There are 4 ways to turn a row about zero (a turn may also mirror it). The second row of each pair is the first, turned, with some noise. The first 28 pairs use one turn. New pairs use 2 turns, one after the other, and a turn may come again.
Known pairs, each followed by its turns in order:
[ 11 -18  10  14 -18  13]
[-18   2   4 -18 -23   1] | (1)

[ -3  20  -4  -2  19 -15]
[-5 11 -4 24 -6 12] | (2)

[ 11 -16 -13 -15   5   8]
[ -8  11 -16 -11 -15  -8] | (3)

[ -2  -3  14 -14  16   8]
[-13   7  13 -11 -13   9] | (3)

[-13  13   8  -8   4   1]
[-11  -7  12  -4   9  10] | (3)

[ 12  16 -18   2  18 -20]
[11  4  1 -2 33 18] | (1)

[-16   1   3   4   7  -6]
[ 6  5  9 -6 10  9] | (3)

[ 12  18  17   6 -11 -15]
[  1 -12   5  28   2  10] | (3)

[-14 -15   9  15  -3 -15]
[ -1  -5  12 -18   2 -22] | (1)

[ -5   0 -19 -11 -20  13]
[-15  -5 -13  -7  14 -21] | (3)

[-10 -15 -15  17  14 -13]
[-18 -12 -15 -20  -1 -15] | (0)

[-7 20  7 14 10  2]
[-17  -1   0  11  17  -7] | (1)

[-9 10  6 -1 10  8]
[ -3  -8  10 -10   2   8] | (3)

[-15  -4  10   9 -18   3]
[-11 -17   6  -5 -13 -12] | (1)

[-15  12   0   2   9   7]
[-5 -3  2 18  6 -7] | (1)

[  0 -20   4 -20 -15   8]
[  3 -13  26 -16   7  -7] | (2)

[-20  -4  12 -16 -12  16]
[  1 -33  11  -3   2   4] | (2)

[-15 -16  13 -20 -14  -5]
[ -2  10   8  23   0 -25] | (0)

[ 11   5 -17 -13  -9   1]
[-10   3  -3   9  15  17] | (0)

[ -2 -13   1   8  -4  -7]
[ -2   1   1 -12 -11  -7] | (2)

[ 14 -13  13  -9 -15  -8]
[ 14  -1  -1  15  17 -12] | (0)

[  9  -5   8 -11   3 -20]
[ 1 14 16 -5 -9 13] | (2)

[  5  18  15   9 -12  -8]
[ 23   1 -12   7 -11   8] | (0)

[  2   6  17 -17   5  -9]
[13 23  2  2  2 -6] | (0)

[ -6 -12  -8  -8   6 -15]
[-13   6  -8  -2   8 -13] | (0)

[  8   1 -18 -14   1   7]
[ -2   3  11  10  18 -11] | (2)

[ -4  -2 -15   6 -14   7]
[ -2 -11  16   3 -10  10] | (1)

[ 5  0 -7 -1  9 13]
[ 8  1 -3 10  9 -9] | (2)

New pairs, each followed by its turns in order:
[ 13 -19  16  20  -5  -5]
[  0   0  -9 -10  27 -13] | (0) (0)

[  3 -11  12  11  11   0]
[ -1   1  -4 -13  11  11] | (3) (2)

[ -7 -13  13 -16 -11   7]
[  7  14 -10   5 -20  -7] | (3) (0)

[ -7   6  -8  16 -18  -3]
[ -3  12  -4 -10  21  -1] | (2) (3)

[ 11   3  -8  -8 -10   8]
[-13  12   6   6  -1  -5] | (0) (1)

[-13  -9 -19  -8   2  15]
[ -3 -10   5   8  -4 -26] | (0) (1)

[18 19  3 11 13 14]
[-13  -3  -3 -23   6  24] | (2) (0)

[-19 -12  20  -5  -8 -13]
[ -5   9 -22   9  20 -11] | (1) (0)

[-11  20   2  -9 -10 -16]
[ 17  -7 -13  14 -11  -6] | (3) (2)

[  1 -14   2  12   1  -6]
[ 15   5   2 -11   1  -3] | (0) (1)

[-17   1  -1  10  -9   1]
[ 11  -8  12  -4 -11  -4] | (2) (1)

[ 12  -4 -14  10 -14  -4]
[ 4  2 22 10  1 -3] | (1) (0)

[-11  14 -19 -18   5   5]
[ -6 -18  17 -10  19  -3] | (0) (3)

[-19  12   5   9   4   9]
[ 5 -6  0 25  0 -1] | (0) (0)

[ -5 -20  -9 -12 -13   4]
[-2  0 -9  5 19 21] | (3) (3)

[-14 -12   4   7  -9 -18]
[-18  15   3  -1 -14  -8] | (0) (2)

[ -2 -12  -8 -16   0 -17]
[ -8   7  -7  19 -13   3] | (0) (2)

[  2 -19   9  -7 -19  -9]
[-10   2  24 -11  10  -1] | (1) (2)

[ 11 -17  -4   9  -4  -2]
[-14   2  -6  12   4  12] | (2) (3)

[ 13 -20   5   8  16   6]
[-6 23  3 -6 16 11] | (2) (2)

[  1  10 -15  -4  -6 -10]
[ -4 -11 -10   8 -12   5] | (2) (2)

[ -8  -4 -12 -15   3 -21]
[ 2 -5 25 12 10 -2] | (2) (3)

[ -7   9  17 -16 -10 -12]
[-19  -1   5  11   4 -19] | (3) (1)

[ 19 -16  18  -5 -18  12]
[-25 -19  15  -3  17  -7] | (1) (2)

[ 0 11 10  1 -6 20]
[  2  -2   4   7   0 -25] | (3) (0)

[-16 -10   8 -14  19 -10]
[-11  -3   1  13  18  21] | (0) (3)

[ 6  3 -1  8  8 -1]
[ 8  4 -4  5 -7  4] | (0) (1)

[-13 -14 -20  12 -15  -4]
[ 16  19   1 -12  17 -11] | (0) (3)

[-14 -16  10   8  -1  15]
[  7   5 -18  17 -11 -11] | (1) (0)

[ 17  16 -10   2   7  20]
[ 17  -7 -15 -13  -8  18] | (2) (3)

[  1   0   5 -10   9   3]
[-1 -8 -2  8 -9 -5] | (3) (1)

[-12   9  -2 -17 -14  -8]
[  0  -3  15   1 -16 -18] | (2) (0)

[ -4  -6  -2 -18 -15   8]
[ 10 -11   4   4  15 -16] | (3) (1)

[-10   6  -1  12 -13   3]
[  8  12   1   1 -11  11] | (3) (3)

[ 15  20  19  -2  -8 -12]
[ 23  -6  17  -4  -2 -18] | (3) (3)

[ -1   1  -5 -20   0   6]
[  8   6  14   1 -12   6] | (2) (3)

[ -7  -4 -10 -13   9  10]
[ 11 -13   0  12  -5  -4] | (1) (3)

